There are 8 hidden switches. A switch that is on adds its own fixed numbers to the row, and there is some noise. The rows also spread widely along 12 directions, which tell nothing about the answers.
Known rows, each followed by its switches (1 for on, 0 for off):
[  6  16  10   3 -24  16  -2   1   2  13 -32  12  14   3  35 -25  20  29
 -18  11  12  -1 -12 -11  -9  12   7]  1 1 0 0 0 1 1 0
[ 26  12  16   6 -48  30  24  14  15  15 -24 -16   5   9  -4  15  18  -9
   7 -14  24  -9  26  -3  -1 -18  -8]  0 1 0 0 0 1 0 0
[  7 -13 -21 -48 -45  25  -2 -35 -58   5  15  42  26  47   7   4  10  -2
  33  -8  15  19  -1  -5  -4   1   8]  1 0 1 0 0 0 1 1
[ -5  18 -10  26  22  -4 -20 -23  11   9 -34  10  28  -7   1  -6 -12  -6
  -1  18   4  13 -10  27 -11   2   7]  1 0 0 0 1 0 1 0
[  3  -2   4 -14 -24  15 -22  -4 -29   3  21   3   8  16  -7  29 -19 -29
  47  -6  13 -12  26   3  13 -40  11]  1 0 0 0 0 1 1 1
[ 22  32  -2  -4 -24  26  -5  -3  13  18 -21  32  17  -4 -13  26 -24 -14
  14  13  38  -2   5   0  -9 -16   6]  1 0 1 1 1 1 0 0
[-16  19 -18 -29 -22  18 -19  -2  -7  24  -8  17  -1  -1 -24 -15 -12  -3
  16   1  19  25  -1   4   3  10  -5]  0 0 0 0 1 1 1 0
[-10  18  -3  46  10   0 -37  12 -18   4 -17  -7 -10   1  15 -21   7   5
  25  13 -18  20   2   5   5  -4   0]  1 0 1 0 1 1 1 0
[  3   3   0  35   3  -8 -11 -15 -24   4  -2  11  -4  10  32  -9   1   0
  21  16 -20  15  -2  11  -8   3  14]  0 0 0 0 1 1 0 0
[-13  -6   4 -29 -15   4   5   2  -1   1  -1  -3  10   1  21 -13   8   3
 -18  -7   2  -2   8 -13  15   0   5]  0 0 1 0 0 0 0 0
[ -6  14 -20  10 -22  14  -7   7 -47  15 -21  -8  19  58  27 -12  50  14
  22  15   9  10   3   3 -38   3  -7]  0 1 0 0 0 0 1 0
[-22 -33  35  -3 -45   9  15  -3  -7   5  21 -10  -7 -15  40   3  18 -14
  34  -3 -37  -7  27   0 -40 -19  28]  0 1 0 0 0 1 1 1
[  4 -10  20  13 -18   8 -11 -16 -12   2  -7   1   8   1  24  -6   8   8
  14  -1  -9   1   2   2   4  -6  14]  1 1 0 0 0 1 1 1
[-13  13 -13  -9  -8  -6 -36  20 -11  -5 -31 -12  32  14  -3   7 -18  -5
  -8  -9  29 -12  34   7   1 -33   0]  1 0 1 0 0 0 0 0
[ 36 -10   7  -4 -51  13  27 -37 -11   1  19  19  10  13  32   3  -4   0
  27  12  13 -15   2  10 -10  -3  35]  1 0 0 0 0 1 1 0
[-31  17 -15  -2  26  -1 -22  24 -15  -2 -13   3  -1  -4  35 -31  17  11
  -5  23  -3  -5 -18 -10   5   1   7]  1 0 0 0 0 0 0 0
[  9  11   2  31 -13  -5 -17   0 -11  -6 -27 -34   6  17  27 -36  21  44
 -15   6  12   1   4  19  10  14  11]  0 1 0 0 0 0 1 1
[  7  15  13 -25 -40  17  -9  -4  21  29 -16  23 -15 -24 -28 -19 -23  15
   3  -4  12  13   1  13   6  16   8]  0 1 0 0 0 1 1 0
[-11  -3 -31  35 -22   8 -38   1 -52  -8 -28 -12  12  37   7 -24  19  22
  35 -16   7  32  16  13 -32  17  18]  0 1 0 1 1 0 1 1
[-38  19  -2 -15  11   0 -38  32   3   9  -8  -7 -12 -25   4 -16 -14   1
  -2   9  15 -12  -2 -13  10  -8  10]  0 1 0 0 0 1 1 0
[ 18  38  15  -4   3  18  -8  30   2  12  -1  20 -19  -2   4  18 -11  -2
   6   3  21 -18  -9 -21  30 -14  -2]  0 1 0 0 0 0 1 0
[-23   5  19 -20 -21  18   2   1   6  21   0  25   5 -14  31  -5   8  -3
   4   9 -18  10  -5 -16 -24  -3   2]  0 0 0 0 1 1 1 1
[ 15  11  42  -6 -32   3 -18   6  -6   1  -6  17 -10   3  19 -15   4  39
   0 -10 -25   0  19  -6  22  -9  -3]  1 0 0 1 0 0 0 1
[ 12  -7  21 -11 -32  11  18  -1  29  -1  15   6 -16 -37   2  -4 -16  -8
  16  -7  -5 -13  11   6  16  -5  24]  1 0 0 0 0 0 1 0
[ 24  25  15  25   2 -16 -48  -4 -31   6 -13  12  -4  30 -15  19 -31   7
  22 -10   4   1  20  21  25 -19  -1]  0 1 0 0 0 0 1 0

New rows. What belongs after each?
[-33  14 -11  -2   5   8 -26  17 -12  14 -12 -19  -1  -6   4 -16   8  -1
   8  15  15   3   0  -3   2  -5   5]  0 1 1 0 0 1 1 0
[ 12  37  -5 -43 -45  15 -48   8 -41  28 -17  51   3  41 -29   4 -26  24
  13 -13  34  13  12  -5   5  -2 -15]  0 1 0 0 0 1 1 0
[ -8  27   7  -3  -2  10 -20  14   0  17  -6   7  -9  -6   9 -17   4   6
  12  20   2  -4  -7  -1  15  -7  -2]  1 0 0 0 0 1 1 0
[-31  24 -25  -1   7  32 -24  42 -11  15 -19   7 -25 -17  -4 -27  19   4
  16  11  15  25 -23 -33   6  19   0]  0 1 1 1 1 1 0 0
[ -4  11  10   8  -1  13   6  21   7   3   5   0 -15 -17  28  -8  13 -11
  18  15 -10 -17  -6  -6   5 -11  12]  1 0 0 0 0 0 1 0
[ 16  -2   6  19 -25  13   4  -6   0  -5 -10 -12  13  -1  15   1  10   4
  16   3  13 -12   8  15  -5  -7  22]  1 1 0 0 0 0 1 1
[ 13   4  10  -7 -48  25 -11  24 -23   7   2  24 -16   8   0   8  -3  -6
  42 -19   5  -5  17 -16  -6 -14  10]  1 1 0 0 0 1 1 0
[-75 -12  14 -24  11   7 -33  10 -30  34  12  10 -23 -15   2 -21  27 -20
  39   9 -64  39  -1  -9 -15  -5 -15]  0 1 1 0 0 1 1 0
[ -4   1  16 -36 -26  24 -19  -3  20  15  -7   3  -6 -24 -47 -17  -6   5
   7 -28   7  16  10  -4  45   8 -10]  1 1 0 1 0 0 1 0
[-15  20 -22   6  32  -9  -8  -7 -16   6 -21  -4  24  20  41 -20  18  10
 -18  38  16  -6 -25   8  -1   5   7]  0 0 0 0 0 0 0 0
[-18 -15  14  -7 -21  21   3  -1  -1   9  14   0  -6 -19  18  -6  12 -15
  27   2 -18   5   7  -7   0 -14  15]  1 0 1 0 0 1 1 1
[ 30 -21  29  21 -40  29  25 -34   7  10   4   2   4  -3  -4  34   1 -32
  42 -25  -9  16  17   7   0 -11   9]  0 1 0 0 1 1 1 1
[  5  17 -16  19 -15  27   1   7   1  10  -6  -4 -12 -10   3 -13   1  -3
  26  16  26  13  -9   5   0   9  18]  0 0 1 0 1 1 1 1
[ 43  49  10  51  -7  17 -18 -27  20  23 -46   2  18   6 -14  -2  -1  24
   5  33  32   7  -9  31   2   4  -3]  1 1 0 1 1 1 1 0
[-15  30   1 -12 -20  25 -33  37 -15  14 -10   6 -20   3 -11 -24  18  22
  18 -10   2  18   4 -24  10  10 -16]  0 1 0 1 1 0 1 0
[ -6  22  -1   1 -18   8 -14   6  -3  20 -30   3  11   9  18 -19  11  20
  -7  15  18   2  -4   2 -19   6   5]  0 1 0 0 0 1 1 0
[-36   5 -11  -9  11  20  -7  30   8   6   1  -7  -9 -37  16 -10   7 -22
  15  16  15 -15 -16 -21  -2  -9  22]  1 1 0 0 0 1 1 0
[ 26  14  24  29  -6   5   9   4 -17  -5  -1   4  -8  21  57  -1  21  20
  -4  11  -3 -16  -9 -21  18   0  12]  0 1 1 0 0 0 1 0
[ 12   7  15 -40 -31   4   8 -22 -12   3   6   3  27  28  26   2  12  20
 -21   8  23 -19   6  -8  14  -8  -3]  0 1 0 0 0 0 0 0
[-34  51 -11 -15  18  13 -19  28  21  42 -25  15  -8 -27  -3 -23  -1   3
  -8  46  21  -1 -26   9 -17   0  -2]  0 0 0 0 0 1 1 0
[ 29   7  10   4 -30  15  11 -23   2   5 -14  18  12   9  19 -17  11  22
   8   6   5   2  -6   6   1  13  17]  1 0 0 1 0 0 1 0
[  7  22  16  -1 -35  18   0   8  24   4 -12  -8  -3 -15  11 -25   4  32
 -10   1  14   0   9  -3   4   9   8]  0 0 0 1 1 0 1 1
[ 27   1  12  32  -5  20  17 -13  -8  -6  23  -8 -11   3  17  10  22 -16
  42   7 -13  -1  -2  -5  29  -8   7]  1 0 0 1 1 0 0 0
[-27 -15  23 -24 -18  13 -12   3  -6   9   5 -17   1  -4  -4 -12  27  -9
  18 -21 -33  13  22  -4  21 -16 -19]  1 0 0 0 0 0 1 1
[  5  -2   3   6 -34  20  -5 -16  -1   4 -17  -9  22   8   8  -8  14   2
   7 -11  14   9  12  -4  -2   5   0]  1 1 0 0 1 1 1 0
[ 20   6   1  11 -17  11  29   9  16  -3  10   5 -12 -24  38   8 -20 -10
   5  20  27 -30  -4  -7   1  -8  44]  0 0 1 0 0 1 0 0
[-29 -14  21  -6 -30  10 -21  11 -20   3  17 -28  -3  -3  16  -6  23  -5
  34  -1 -17  -9  29  -1  -4 -28   5]  1 1 0 0 0 1 1 1
[-28  26 -24  -2  16  30 -18  63  21   3  -2 -19 -42 -57 -14 -24  -4 -14
  20  16  32 -12 -13 -26  39  -5  18]  1 0 1 1 0 1 0 0
[-29  -3   6 -21 -31  28  -7  18 -24  13   4  18  -1   9  14  -8  40  -9
  38  -7 -30  19   9 -22 -30  -4 -16]  1 1 0 0 1 0 1 0
[-10   0   0   1 -52  10 -33  -3 -50   5   1 -17  16  47   7   1  19  10
  40 -13   1  11  42  -4 -22 -15  -3]  0 1 0 1 1 1 1 0
[-33   2  11  -5 -39  -5 -21  38  21  -6 -32   1   2 -32  37 -52   1  36
 -23 -11 -19  -1  23  -8 -41  12  17]  1 0 0 0 1 0 1 0
[ 17  22  28   2 -21   7 -27   6 -41   4  15  45 -20  27  44 -12  10  26
  22   5 -29   8  -7 -33  22   1  -9]  1 0 0 0 1 1 1 0
[ -6   0   3  -8 -19  12 -11 -11 -38   7  16 -13   8  32  20  11  19  -8
  28  10   9  -4  12  -9   9 -21   1]  0 1 1 0 0 1 1 0
[ -3   7  -5  28  22  20  27 -20  20  11   2  15   1 -35  52 -12  14 -10
  15  61   3  -9 -50  -2 -15  12  47]  1 0 1 1 0 1 1 0
[ -5   6  19  34  -6  -5 -21   5  13  10 -36   3   0 -20  16 -17 -10   4
   2   1 -24  13  13  14  -9  -5  11]  1 0 1 0 0 1 1 0
[ -5  31  -2  20  33  13 -22   2  -7  10 -12   5   1  -5  13  -2  12  -3
   2  31  12   7 -26 -14  30  -3  -9]  1 1 1 0 1 1 0 0
[-40  11  -9   3  33  16 -24  -5  -6  18 -12  10  12 -18  -2   3  15 -27
  26  25  -5  19 -23  -6 -13  -5  -2]  1 1 0 1 1 1 0 0
[  8  28 -16  -5   1   8 -12   0  10   5 -20   8   2 -12   2 -31  -9  24
 -15  20  33  -3 -17   9  26  18  13]  1 0 1 0 0 0 1 0
[ 13   1  -6   4 -24  18   1  14  -9  -2 -16 -23   5  19   5  -4  14   2
   5 -20  29  -6  12 -11  18  -3   6]  0 1 0 0 0 0 1 0
[-19  18 -31  -4   1  23  -1  20   2  21  -8 -11 -27 -21 -17 -34   8  -6
  19  22  20  18 -17   9  16  16   7]  0 0 1 0 0 1 0 0
[ 29  29  -3  13 -44  30   3   8   2  19 -22  24 -27  -6  -9 -25  -1  26
  16   5  22  24 -11   0   2  31   7]  0 1 1 0 1 1 1 0
[  6  12   7  16 -21   2  -3  27  -2  -3  -8   9 -11  -4  28   3 -14   1
  12   0   2 -14  17  -5 -11 -13  25]  0 0 1 0 0 0 1 0
[ -4   4 -14  13 -15  26  -9 -19 -18   4 -15  -6  26  13  22  -9  30   7
  22  18  19  12 -12  -6 -22   8  15]  1 1 0 1 1 1 1 1
[ 26  19   6  18  -6  29  10  13  -3  11   4  15 -29  -2   2  -3  20   0
  33  13   6  -3 -21  -6  24   5   3]  1 1 0 0 0 0 1 0
[ 20  -6   2  -9 -10  17  23 -17 -11  -4  23  -4   5  11  26  17   8 -15
  17   6  24 -23  -8 -11  18  -6  22]  0 1 0 0 0 0 1 0
[ 14  10  24 -15 -46  14   0 -18  18  12  -7  21   7 -10  13  -9 -15  20
  -4  -5   3   5  10  -8  -1   7  11]  0 0 0 1 1 1 1 0
[ -1   7  13  28 -22   5 -16  22  -7  -2  -3 -23  -6   1  17   6  -6 -12
  21 -16  -1  -1  35  -9   5 -24   5]  0 0 1 0 1 1 1 0
[-41  11   4  -4  23  12 -15  28  -4  16  -9  11 -16 -18  25 -31  32   0
   8  17 -31  15 -21 -19   4   4  -6]  1 0 1 0 0 0 1 0
[ 16  23   3  17  21  23  40  -7  58  11 -28   6  13 -35  28   4   1 -13
 -29  19  28  -8 -36  -8   6  13  15]  0 0 0 0 1 0 1 0
[-20  12  -4 -46 -27   6 -16  -6   1   7   6 -26  27   2 -13  -7   6   4
  -1  19  33 -25  24  19   4 -25  -4]  1 1 0 0 0 0 0 0
[ -4  10  -6 -29 -18  13   2  -4  -5   3  11  12  -2  -3  20 -27  10  15
   4  19  14 -10 -13  -4  13   8  13]  1 0 0 0 0 0 1 0
[ 18  26  -8   6  21  16 -11   2 -12   1  16   8  -6   1  -2  18 -17 -20
  24  18  30 -16 -12  -5  48 -19  11]  1 0 1 0 0 0 1 0
[-19  -7  35  22 -24  18   7  12   9   9   1 -17  -3 -23  29   2  33 -13
  27  11 -38  -1  18  -1 -28 -24   0]  1 1 0 0 1 1 0 1
[-19  20  -1  18 -15  -1 -48  25 -22  13 -11   7 -29 -12  -3 -35  -6  21
  35  13 -17  13   8  26 -10  -3  13]  1 0 0 0 0 1 1 1
[ 16  20  -6 -18  -4  36  11   2   0  29 -18  54  -6   1 -11   0   6 -15
  24   4   7  20 -29  -8   5  11  -6]  1 0 0 0 0 0 1 0
[ 30 -15  21  24 -23  21  -5  -5   1  -4 -23  12  -2  -7  -7   7  -5  -1
  23 -41  -6  15   9  -7  19   3  16]  1 1 0 1 0 0 1 1
[ 17 -12  17  -7 -58  15  14   8   5  -1  14  -2  -9 -10   6  17 -22 -23
  30 -25   6 -17  39  -1  -5 -24  28]  0 0 0 0 0 1 1 0
[ 17  11  16  13 -16  16  -6  14  13   5  -2  17 -26 -26 -16   5 -24  -9
  24 -17   0   6   6  -1  16   2   9]  0 1 0 0 1 0 1 0
[-15  13 -14 -23 -13  -4 -24  -4   2   5  -7 -22  17  -3   3 -16 -19   9
 -13  13  38 -17  13  13  12 -11  16]  0 0 0 0 0 1 1 0
[ -4 -15 -24  10  -5   1 -16  17 -17 -16 -18   2  -3  -5  -2 -15 -16 -10
  18 -27   4   9  12   3   9   4  24]  1 0 0 0 0 0 0 0
[ -2   5   1   6 -16   3 -11  -1 -26   8   5  30 -18   1  29 -15  -7  14
  24  14  -6   2 -12   0 -17  11  28]  0 1 0 0 0 1 1 0
[  5  45 -17 -16   0   1 -27 -18   5  19 -12  15  11  -6  -5 -29 -21  30
 -10  49  45 -12 -22  27  17   7  13]  1 0 0 0 0 1 1 0
[  8  10   4  -8  -9  15   2  -1  -5   9 -15  32  10   6  18  -2   0  -3
   7   3   0   1  -9  -6  -4  -1   6]  1 0 0 0 0 0 1 0
[ -8  17 -16 -55  -9  14 -12   7  -6   3  17  12  -3  -5  -8 -11 -21   2
  -3  -1  39 -13  -8 -15  39   2  10]  0 0 0 0 0 0 1 0
[-41 -18  -9 -37  -7  -6 -17 -18 -10   2   0   0  19  -7  15 -20  -4   1
  -4  -1   1   1   1   4 -15   8  21]  0 1 0 0 0 0 1 0
[-18  30   6   1  -4  -5 -26  35  -7  -1 -11 -40  19  18  23  -5  21   9
  -8  22  16 -35  30   5   2 -42 -15]  1 0 0 0 0 0 0 0
[ 34 -13   4  18 -19  26  27 -16   1  -3 -28  32   7   2  42 -14  14   8
  -3 -15   2  17 -25 -27  11  27  26]  1 0 0 1 0 1 0 0
[-18 -11  -7  17  -3  -1   8 -10 -28  -6  12 -37  16  22  40   1  35 -13
  24  23  -5 -13  13  19 -19 -24  15]  0 0 0 0 0 0 0 1
[ 15 -15  34  30 -13  -3   0   6   5 -10 -29 -11  12   7  38   6   5   4
 -19 -39 -14  -2  22 -18   8  -6   7]  0 1 0 0 0 0 1 0
[ 27  10   4  -5 -63  28   4 -24   6  22 -27  30  25   9 -16   7  -8  -2
  24  -6  17  20  19  24 -32  -3   3]  1 0 0 0 1 1 1 1
[-11 -10 -23  28  12   2 -29  15 -36 -21  26 -19 -33  -4  -1  -6 -11 -18
  52 -14   0   5   5  -1  24   3  29]  0 1 0 0 1 0 1 0
